The same things were measured in two ways. Each way mixes the same 8 hidden numbers, adds some noise and spreads widely along 5 directions of its own, which tell nothing about the thing.
In the rows, zero is written as 100.
Some things both ways: the first way, then the second way.
[110,91,92,88,104,102,101,79,116,96,89,100,123,117,101,112,92,115,101,100]
[130,126,118,99,76,126,97,92,82,107,84,66,90,102,84,97,73,108,134]

[113,87,87,111,69,98,108,131,102,105,97,80,80,94,120,76,86,95,82,93]
[118,67,62,89,79,93,108,86,108,104,127,123,94,68,108,73,97,93,106]

[60,113,98,108,98,107,92,105,102,107,106,87,93,71,79,111,81,112,99,107]
[101,117,114,118,116,105,117,77,95,98,105,95,96,102,107,81,101,142,105]

[91,114,79,127,95,108,85,94,85,85,132,130,70,87,125,91,87,76,102,94]
[114,98,91,94,94,100,105,91,103,101,104,106,100,107,104,103,112,93,111]

[116,99,88,87,80,98,75,139,93,75,73,64,135,111,103,75,137,82,89,116]
[118,82,109,95,77,82,92,87,113,103,113,114,87,79,100,88,64,123,94]

[105,95,116,74,131,99,108,97,84,115,98,75,100,94,85,93,100,123,118,78]
[124,87,101,99,93,127,110,104,79,94,83,61,105,69,88,98,70,91,100]

[115,95,98,91,98,81,73,95,94,100,100,100,130,109,94,91,110,128,103,87]
[106,94,117,118,87,92,99,108,93,95,103,88,94,80,90,100,57,106,85]

[94,103,92,129,87,74,58,107,102,95,105,106,104,87,100,87,88,107,99,92]
[125,122,116,108,91,139,102,100,66,108,82,82,94,119,94,95,88,108,124]

[82,83,79,108,109,107,92,84,101,109,122,105,87,71,110,86,99,124,105,112]
[141,106,112,85,120,106,96,80,75,111,102,90,84,72,62,62,75,133,107]

[98,85,88,92,119,114,122,85,117,93,85,92,98,112,117,111,93,91,101,117]
[112,107,122,87,97,128,88,122,82,122,70,106,99,102,89,64,99,121,117]

[67,102,79,105,118,97,105,110,103,101,118,105,67,79,115,72,82,114,97,111]
[103,103,119,104,128,110,95,110,101,111,86,113,103,106,97,85,114,109,96]

[95,95,88,107,106,90,77,80,102,89,99,130,104,110,123,90,91,109,89,97]
[125,124,97,78,98,100,81,76,102,108,78,109,83,82,84,66,72,105,120]

[96,90,96,121,72,78,88,98,93,111,115,120,90,97,114,96,64,123,96,82]
[115,104,83,77,130,119,97,65,102,111,60,119,104,98,102,58,110,101,128]

[100,115,99,108,110,90,75,100,105,90,102,116,98,97,108,81,92,100,92,83]
[122,96,94,89,92,113,94,101,112,115,85,114,93,94,101,83,99,96,115]

[73,128,87,119,118,91,79,103,100,75,119,117,90,87,105,90,82,87,115,102]
[99,110,118,108,111,124,98,112,103,110,77,99,108,137,107,115,122,91,113]

[111,93,92,108,69,91,103,135,85,91,111,100,90,97,133,73,99,90,97,98]
[106,84,88,90,98,107,110,104,104,104,93,100,99,103,89,105,98,86,95]

[90,104,100,109,108,81,64,98,63,98,126,110,99,84,95,89,105,112,120,85]
[89,89,107,99,94,109,116,109,88,84,86,76,116,115,104,140,102,72,90]

[100,97,87,107,86,79,56,114,81,98,100,98,104,95,99,69,106,115,86,88]
[106,97,118,121,84,88,100,111,83,90,112,99,94,77,100,91,58,121,77]

[74,109,80,127,109,103,68,87,91,87,116,118,78,78,113,85,90,86,98,103]
[127,97,99,86,76,109,105,90,90,106,106,86,85,87,80,85,74,119,113]

[101,110,97,104,94,96,70,97,101,87,87,100,114,102,102,83,89,99,90,84]
[118,126,114,119,64,114,105,114,85,102,103,65,90,101,96,109,74,107,115]

[106,110,119,99,103,79,83,135,99,94,100,92,117,86,100,79,114,103,106,91]
[96,83,77,107,87,89,111,109,121,102,111,112,101,106,106,118,106,68,90]

[88,97,94,96,89,96,108,142,105,108,105,96,79,80,122,62,100,115,75,105]
[127,139,88,108,107,96,104,75,98,97,113,100,90,108,91,108,109,89,115]

[128,111,124,90,98,111,105,103,95,93,99,93,124,100,100,112,109,86,116,79]
[128,123,109,101,123,138,98,98,84,114,67,97,100,116,93,84,111,107,121]

[84,124,96,114,71,101,81,117,73,94,117,111,84,90,101,93,82,89,89,81]
[113,73,88,81,77,127,137,91,114,101,86,57,97,99,94,119,77,114,99]

[98,92,98,110,96,108,102,110,90,103,105,77,87,78,103,96,98,89,109,100]
[95,55,81,78,88,114,115,111,101,106,107,102,110,90,101,87,112,102,96]

Other things, the second way, with their names:
Z_640: [105,118,94,130,96,88,96,91,100,96,119,125,96,98,115,90,100,95,112]
Z_481: [94,97,87,113,79,79,114,93,111,89,123,87,89,103,92,127,79,81,95]
Z_826: [117,114,111,94,103,116,100,96,82,109,84,114,99,106,103,76,105,117,110]
Z_717: [86,106,100,120,96,77,99,89,101,89,118,135,103,113,124,106,108,90,97]
Z_715: [76,95,78,102,87,87,107,110,111,90,110,117,112,109,115,116,124,67,101]
Z_904: [80,94,106,74,120,88,97,93,113,90,80,126,116,94,119,86,124,108,96]
Z_133: [117,115,100,99,101,98,98,69,94,101,98,116,90,106,101,91,91,104,116]
Z_885: [108,93,120,112,79,119,121,122,89,102,116,53,98,113,86,132,95,111,94]
Z_910: [94,94,98,97,124,91,112,85,133,97,93,121,108,106,118,103,118,107,89]
Z_433: [115,88,105,110,76,111,122,114,88,105,104,75,88,100,76,114,60,111,78]
Z_123: [103,122,138,128,105,119,108,121,94,108,92,77,102,123,102,117,109,120,94]
Z_966: [76,66,84,80,91,110,120,121,120,104,93,114,114,105,117,92,127,103,92]
Z_728: [130,111,82,103,64,122,111,86,101,109,102,79,86,121,97,118,96,82,138]
Z_596: [91,83,103,111,93,92,119,106,117,104,101,99,91,96,97,98,74,122,78]
Z_680: [96,88,86,123,58,83,110,108,90,94,139,103,91,83,107,92,72,103,99]
Z_466: [116,107,116,117,111,127,103,101,95,117,87,103,95,116,100,85,109,120,110]
Z_643: [115,112,120,118,113,127,96,118,61,107,91,95,103,98,89,78,98,109,100]
Z_420: [82,104,84,124,69,82,97,116,104,91,117,115,105,84,121,96,92,74,101]
Z_76: [140,115,102,113,83,118,107,97,89,97,115,57,92,84,87,114,81,98,111]
Z_259: [97,116,94,99,103,88,93,77,105,93,104,122,103,102,121,87,115,98,122]
Z_20: [96,107,109,100,87,110,124,116,90,92,102,71,100,121,94,134,104,104,90]
Z_962: [127,101,88,113,70,97,100,86,104,106,114,98,85,78,101,86,65,104,117]
Z_659: [88,133,133,114,118,120,99,100,84,99,69,89,107,128,108,97,106,108,115]
Z_178: [108,102,112,91,114,109,83,137,95,110,92,120,109,96,91,88,122,92,89]
Z_480: [101,108,115,104,124,99,82,112,98,111,78,134,100,82,99,59,92,113,87]
Z_847: [92,118,76,103,93,89,115,77,123,81,114,81,104,94,117,117,118,86,122]
Z_857: [88,121,124,131,104,110,103,121,86,89,84,84,114,95,117,103,89,106,90]
Z_460: [111,110,117,113,114,119,101,112,76,97,88,96,106,108,97,104,101,96,91]
Z_66: [118,126,92,108,102,81,91,74,106,97,104,125,87,85,103,81,88,101,110]
Z_164: [108,112,83,81,85,79,102,86,97,87,106,115,93,75,101,80,85,106,99]
Z_989: [127,105,100,97,68,127,108,114,119,114,78,74,89,106,96,116,78,102,106]
Z_312: [99,109,124,114,78,114,107,133,79,103,107,82,100,110,99,106,97,109,96]
Z_235: [101,106,135,106,92,107,102,112,103,101,85,102,101,93,115,85,90,146,89]
Z_982: [122,95,114,96,89,108,76,110,99,111,105,115,101,80,105,80,108,97,123]
Z_85: [127,102,102,116,87,92,94,101,91,96,123,112,98,104,106,116,101,82,102]
Z_272: [105,105,57,69,113,95,115,62,120,97,93,95,95,76,92,82,107,91,121]
Z_138: [109,105,107,112,109,144,115,125,63,113,77,89,108,138,88,109,116,83,103]
Z_535: [102,90,111,114,99,103,99,115,95,110,93,121,96,99,101,77,79,121,83]
Z_198: [102,96,100,107,76,112,107,114,88,102,92,91,96,97,97,95,72,99,99]
Z_261: [139,102,99,71,100,129,97,72,76,113,71,94,89,103,78,71,82,107,133]
Z_387: [79,111,101,108,95,96,110,97,117,92,73,105,103,136,115,134,97,79,95]
Z_166: [137,83,85,90,76,151,126,100,89,115,86,50,96,95,82,94,79,108,124]
Z_727: [94,134,127,132,105,93,87,117,75,99,101,122,100,100,106,82,94,112,91]
Z_798: [84,105,103,114,108,104,108,91,96,97,104,112,112,121,121,97,131,98,117]
Z_395: [118,106,84,129,78,126,125,103,88,95,101,47,99,87,93,115,72,87,110]
Z_751: [100,90,115,119,75,94,121,105,105,100,116,79,90,94,93,113,61,131,76]
Z_14: [96,81,123,86,82,106,121,109,119,90,90,64,109,112,106,140,92,112,88]
Z_791: [111,120,122,128,125,94,92,84,82,106,112,130,95,97,106,62,102,132,104]
Z_168: [80,93,116,129,106,91,108,144,89,94,105,103,104,92,91,107,86,101,52]
Z_41: [104,75,104,90,70,123,108,122,92,111,94,87,101,81,96,78,83,122,107]
Z_207: [87,93,122,110,88,114,106,134,91,101,88,99,112,126,110,118,108,99,87]
Z_675: [101,98,125,123,113,109,92,120,93,110,84,111,101,96,102,80,87,116,86]
Z_716: [92,81,84,81,104,121,121,100,125,101,73,83,111,113,101,119,116,78,103]
Z_286: [119,114,100,100,92,122,102,78,92,104,78,92,92,119,96,102,90,90,133]
Z_852: [126,118,91,77,68,106,98,78,117,95,84,77,90,93,100,116,82,85,132]
Z_461: [112,114,101,75,125,109,86,83,110,109,56,132,104,100,113,67,108,103,115]
Z_869: [134,106,80,104,105,90,95,51,108,107,115,117,87,85,100,73,95,98,132]
Z_143: [103,119,107,104,115,99,91,78,94,90,94,120,114,118,127,105,131,81,124]
Z_653: [97,121,90,110,104,71,90,56,96,77,119,133,107,87,137,83,112,88,127]
Z_24: [123,94,86,68,100,110,108,69,114,109,98,96,98,111,95,103,117,96,130]
Z_443: [105,126,141,85,129,112,87,87,71,98,60,97,103,100,96,71,91,129,111]
Z_862: [78,99,109,98,99,126,118,141,97,111,67,102,107,120,102,94,105,116,83]
Z_926: [105,122,80,108,95,85,96,72,107,92,116,109,97,98,114,100,108,79,131]
Z_995: [127,89,93,110,94,107,102,100,79,108,101,96,88,69,76,71,57,104,97]
Z_905: [111,107,114,98,82,128,103,139,88,124,87,100,92,117,85,93,102,105,108]
Z_695: [93,125,101,86,125,85,100,54,132,98,81,131,98,106,126,74,117,130,123]
Z_973: [127,142,133,114,122,133,85,108,63,111,68,92,100,117,86,84,102,107,116]
Z_833: [101,97,119,104,97,82,90,108,88,94,108,106,96,70,90,80,71,118,84]
Z_810: [109,107,113,113,105,102,94,108,77,101,108,117,103,79,106,61,100,126,101]
Z_789: [128,133,104,103,84,78,88,79,102,91,109,97,85,82,95,104,72,96,111]
Z_441: [92,97,115,95,100,103,106,130,82,100,86,82,100,87,74,98,74,107,73]
Z_809: [140,112,96,77,99,114,84,86,93,120,92,114,89,89,84,67,105,102,135]
Z_784: [124,97,113,102,103,109,102,76,92,98,84,91,92,79,99,79,62,125,103]
Z_671: [129,146,132,131,112,92,78,88,88,104,104,111,87,95,99,88,86,118,107]
Z_73: [102,84,94,100,87,105,117,103,112,102,116,84,105,117,99,129,116,82,105]
Z_150: [92,104,62,106,71,68,111,76,110,88,134,115,92,91,112,98,93,82,118]
Z_970: [77,87,102,106,106,83,99,109,121,102,119,132,107,103,116,93,132,101,94]
Z_808: [93,80,98,95,83,104,90,120,96,105,91,127,108,88,116,75,98,91,105]
Z_946: [93,100,122,105,114,92,97,92,109,94,95,119,109,109,119,100,113,112,93]
Z_781: [104,112,106,90,107,106,87,83,106,100,76,123,106,96,117,78,109,101,126]
Z_674: [139,106,88,101,92,105,106,79,114,109,105,94,86,89,91,102,83,102,109]
Z_442: [105,116,132,106,97,99,94,91,42,87,109,91,99,109,91,94,82,111,109]
Z_794: [95,104,109,124,90,76,94,101,81,91,123,109,97,79,101,88,78,100,90]
Z_976: [113,113,72,102,91,78,101,67,109,87,130,95,100,70,109,93,103,82,128]
Z_274: [112,86,76,104,58,81,105,95,109,89,128,107,93,91,108,124,77,70,99]
Z_586: [127,87,106,91,75,104,99,97,112,104,101,97,92,89,98,104,77,111,97]
Z_707: [115,131,93,98,115,104,101,81,92,110,97,108,91,113,86,85,114,101,123]
Z_482: [130,130,86,129,105,85,97,77,87,92,130,113,90,88,99,96,93,88,108]
Z_243: [115,124,108,120,89,77,95,96,117,92,111,83,86,63,91,100,59,105,94]
Z_779: [113,128,102,110,116,96,97,89,84,92,95,110,97,96,97,92,98,98,98]
Z_277: [110,125,105,81,128,102,83,75,116,112,64,121,95,98,97,65,105,111,124]
Z_398: [116,138,111,140,123,91,78,105,59,97,106,125,98,82,92,64,88,91,98]
Z_937: [86,115,95,66,88,91,96,78,104,87,92,107,105,118,110,107,117,85,129]
Z_733: [101,111,82,103,87,90,123,94,114,83,116,83,99,92,106,123,101,95,94]
Z_415: [109,73,104,88,93,124,110,118,98,121,94,110,99,115,94,94,107,110,98]
Z_526: [128,121,86,110,101,91,98,63,92,101,112,108,87,84,93,76,84,99,123]
Z_195: [94,107,117,108,101,108,110,132,78,95,94,83,108,97,93,107,100,105,81]
Z_827: [98,65,111,89,100,107,134,100,110,100,103,71,102,92,90,108,89,131,78]
Z_971: [71,101,93,118,96,74,105,115,105,88,115,118,107,105,113,103,106,80,88]
Z_616: [71,100,78,111,84,75,105,109,113,86,108,128,108,105,125,111,110,66,92]
Z_678: [76,85,100,78,97,105,111,105,130,100,79,110,115,115,126,101,125,104,104]
Z_357: [90,123,125,108,106,86,98,103,69,92,111,112,101,101,99,82,103,127,93]
Z_189: [105,115,97,122,78,72,89,82,102,84,126,110,97,86,117,107,85,86,111]
Z_957: [128,139,80,116,78,100,115,86,94,98,123,75,81,69,91,84,79,120,121]
Z_823: [88,97,88,102,105,86,101,102,119,98,110,134,105,115,117,106,130,77,96]
Z_132: [137,93,87,85,89,118,105,75,92,107,90,86,89,82,84,78,77,108,120]
Z_714: [119,118,83,82,114,97,101,57,113,98,90,113,95,108,104,98,110,87,124]
Z_825: [91,101,115,95,126,109,94,87,102,94,65,113,114,101,120,85,111,100,111]
Z_811: [71,124,120,140,81,80,93,124,102,94,105,121,98,100,122,87,85,107,94]
Z_894: [97,80,91,69,73,88,111,113,128,91,100,80,98,77,92,124,88,98,85]
Z_488: [107,78,85,69,92,112,121,108,106,99,88,74,104,88,82,111,95,91,95]
Z_407: [71,109,106,125,100,81,96,110,100,85,105,127,113,94,130,90,104,101,86]
Z_764: [116,122,121,119,112,85,72,114,95,125,103,131,80,77,73,55,75,122,96]
Z_572: [112,118,112,96,124,115,87,84,93,105,61,128,102,104,109,65,101,107,116]
Z_436: [90,102,111,134,72,105,111,108,91,93,103,80,103,104,110,112,75,92,107]
Z_467: [105,79,106,71,109,126,114,105,106,102,72,78,111,85,99,92,105,114,100]
Z_638: [120,142,96,94,91,89,93,57,98,98,110,104,86,109,101,92,108,103,143]
Z_531: [116,110,82,86,100,101,79,76,94,98,91,125,104,68,115,54,104,92,140]
Z_316: [112,70,91,77,86,113,105,85,105,107,80,112,98,97,106,86,80,103,106]
Z_332: [134,105,84,92,95,105,102,59,95,95,108,92,93,79,100,83,84,103,126]
Z_550: [86,110,103,119,109,75,106,104,100,84,120,116,105,105,109,112,112,101,76]
Z_507: [131,105,83,81,105,98,74,83,106,117,101,140,92,87,93,64,118,87,135]
Z_686: [110,119,105,105,120,91,77,91,105,101,94,131,103,95,108,91,112,85,106]
Z_824: [120,110,112,93,114,120,97,102,94,113,88,117,103,118,98,95,128,102,112]
Z_499: [120,110,92,94,101,116,107,91,96,109,93,95,89,88,90,72,92,115,117]
Z_814: [100,91,94,92,96,98,96,113,117,108,96,120,100,85,103,85,99,96,97]
Z_56: [97,143,127,121,126,73,83,85,81,89,114,129,102,99,107,83,108,117,97]
Z_690: [104,98,89,83,117,91,107,49,123,96,101,115,99,86,116,77,112,122,122]
Z_104: [119,118,123,114,79,122,101,87,64,102,97,85,94,121,102,109,78,102,122]
Z_679: [143,126,102,107,92,113,90,77,97,108,94,93,86,93,101,91,84,101,129]
Z_762: [91,112,110,112,104,112,112,102,104,102,98,100,108,150,111,136,136,82,114]

Some of these things the first way, each followed by its name:
[100,98,91,114,65,108,117,101,87,97,114,136,68,112,143,104,69,83,78,88] -> Z_862
[125,105,96,99,71,100,61,108,75,85,102,86,138,98,90,94,127,96,110,91] -> Z_946
[110,95,115,95,122,95,103,99,101,108,104,96,106,90,99,106,107,111,114,90] -> Z_995
[102,95,75,83,68,105,91,114,81,99,98,86,109,111,99,86,106,119,80,100] -> Z_14
[103,83,110,73,104,107,115,121,93,106,70,45,118,103,84,109,121,99,103,111] -> Z_653
[87,93,92,91,66,105,98,144,79,104,98,56,106,79,93,79,113,109,97,115] -> Z_827
[101,119,95,111,109,108,101,96,92,101,134,132,67,83,119,92,90,94,97,78] -> Z_482
[106,110,108,107,75,89,81,108,82,96,114,110,110,95,106,87,82,108,111,75] -> Z_716
[127,102,85,120,64,93,63,96,81,84,112,116,112,107,114,92,102,90,98,82] -> Z_207
[94,104,107,94,102,115,118,111,102,95,91,85,95,95,112,99,90,83,100,102] -> Z_499
[116,86,104,85,91,114,112,103,76,105,105,93,93,98,121,84,107,101,97,87] -> Z_195
[122,103,106,111,91,101,93,72,83,101,126,151,91,114,122,125,88,96,97,68] -> Z_616
[113,93,88,109,118,113,94,53,121,102,115,128,102,94,112,113,91,111,104,92] -> Z_809
[103,101,90,105,100,101,100,85,81,112,137,145,67,94,127,89,85,119,91,74] -> Z_168
[87,116,106,93,109,102,90,89,97,117,122,122,100,85,80,120,101,134,93,85] -> Z_910
[112,121,127,95,93,98,67,107,92,86,95,92,154,94,77,117,125,94,116,90] -> Z_596
[107,87,102,81,91,118,129,107,101,101,81,74,110,113,105,118,106,92,96,110] -> Z_259
[77,105,96,124,110,105,95,71,104,100,120,134,79,87,111,123,74,97,103,97] -> Z_150
[101,103,106,63,113,121,141,104,85,101,88,78,87,120,103,106,88,94,100,88] -> Z_857
[84,103,72,115,94,114,101,93,99,95,124,116,76,86,117,101,88,97,96,110] -> Z_24
[114,103,99,93,97,110,107,68,109,93,92,125,110,133,111,129,79,97,88,83] -> Z_811
[107,126,102,111,94,92,65,112,97,76,91,95,117,100,96,83,94,78,103,81] -> Z_962
[120,101,103,83,101,97,84,115,90,82,80,72,131,113,96,86,124,89,105,97] -> Z_189
[104,101,103,83,109,108,132,122,119,99,86,79,99,105,104,109,102,94,96,110] -> Z_640
[114,112,84,102,95,92,59,91,104,91,108,118,119,99,100,75,103,124,88,79] -> Z_671
[63,113,92,122,127,107,95,74,106,103,126,114,78,71,89,125,73,102,119,104] -> Z_798
[106,108,100,124,86,90,64,89,94,97,121,125,107,85,104,98,88,107,105,80] -> Z_526
[96,126,75,116,94,97,80,98,100,84,117,130,75,104,117,75,70,94,83,77] -> Z_679
[108,83,95,92,74,96,99,122,89,121,110,98,95,89,109,83,112,133,78,95] -> Z_550
[109,103,106,110,90,78,58,118,76,101,112,98,107,79,99,68,110,112,102,76] -> Z_460
[115,94,100,98,71,111,92,107,82,100,110,102,113,92,112,100,116,100,96,96] -> Z_20
[75,110,92,76,132,109,109,104,101,87,80,96,91,115,110,89,101,95,83,108] -> Z_852
[103,115,99,109,99,88,70,106,92,85,106,103,109,95,100,81,94,97,109,83] -> Z_675
[124,108,99,118,74,93,71,79,74,86,116,137,110,119,115,113,87,90,104,68] -> Z_572
[112,116,121,64,136,110,80,74,97,95,90,100,143,105,82,98,118,126,108,75] -> Z_243
[85,117,85,92,112,112,104,122,91,92,106,83,69,84,112,52,84,94,96,90] -> Z_76
[116,92,102,94,64,89,91,134,81,88,81,88,111,120,125,71,102,90,82,91] -> Z_461
[63,93,90,112,108,84,101,114,97,102,108,107,66,86,121,78,77,108,92,109] -> Z_971
[107,96,110,101,96,79,71,101,105,101,106,108,140,91,92,106,117,130,109,101] -> Z_481
[120,108,105,104,84,82,75,93,102,91,95,96,137,113,83,113,84,110,116,79] -> Z_436
[97,104,97,89,75,123,124,111,80,109,112,109,69,98,123,89,85,100,75,84] -> Z_733
[107,112,114,133,92,82,77,118,86,93,130,116,96,72,110,94,98,83,124,84] -> Z_138
[112,99,121,84,113,106,99,100,83,109,106,105,108,93,103,103,124,107,100,85] -> Z_779
[85,82,86,95,118,92,101,104,103,107,97,84,90,92,103,88,104,118,97,115] -> Z_794
[128,97,86,98,87,87,82,138,98,95,102,81,110,94,106,64,129,102,90,97] -> Z_85
[120,83,94,83,114,123,98,63,84,99,103,102,115,109,106,116,122,103,108,95] -> Z_833
[98,106,102,100,113,108,105,81,106,96,106,109,104,100,102,118,85,101,111,94] -> Z_926
[101,95,107,83,127,110,111,94,104,101,91,97,103,102,107,110,115,98,97,104] -> Z_727
[109,100,111,96,107,92,97,96,102,101,96,106,111,108,101,116,100,104,100,91] -> Z_198
[102,77,86,116,81,104,67,81,85,106,108,107,107,83,108,99,112,114,95,102] -> Z_357
[91,93,97,97,106,90,87,136,111,104,92,71,106,73,100,66,122,113,92,116] -> Z_824
[83,81,126,73,111,114,145,100,105,125,91,84,98,90,106,115,88,128,101,106] -> Z_272
[81,94,98,88,105,97,120,116,101,110,106,104,84,95,112,101,98,116,88,111] -> Z_714
[108,96,86,69,111,110,120,117,111,107,88,86,97,114,101,98,122,114,71,107] -> Z_586
[93,113,127,88,118,123,102,77,117,116,89,102,107,82,89,110,84,115,90,75] -> Z_957
[116,90,90,107,88,93,89,117,87,81,83,82,99,114,125,74,96,69,100,94] -> Z_808
[115,102,96,107,83,95,89,103,97,97,108,116,104,106,111,108,102,99,90,90] -> Z_535
[69,101,82,108,105,83,86,96,80,98,112,105,79,98,102,87,70,115,105,95] -> Z_825
[132,87,87,94,63,83,93,148,92,97,90,87,104,114,123,67,122,99,71,96] -> Z_274
[86,99,105,81,125,109,125,93,99,108,92,95,86,107,100,117,89,103,97,98] -> Z_407
[94,104,97,107,73,99,79,86,93,106,105,106,104,92,101,86,62,124,96,74] -> Z_847
[85,96,88,96,129,120,118,56,111,118,120,112,78,87,98,114,67,130,107,88] -> Z_976
[112,87,103,77,83,101,74,126,77,97,76,70,123,97,110,52,127,110,80,92] -> Z_894
[77,104,64,111,81,108,101,124,94,87,116,90,70,83,121,63,79,92,95,112] -> Z_885
[111,93,100,92,101,107,117,96,107,107,103,97,103,104,102,120,98,108,103,98] -> Z_132
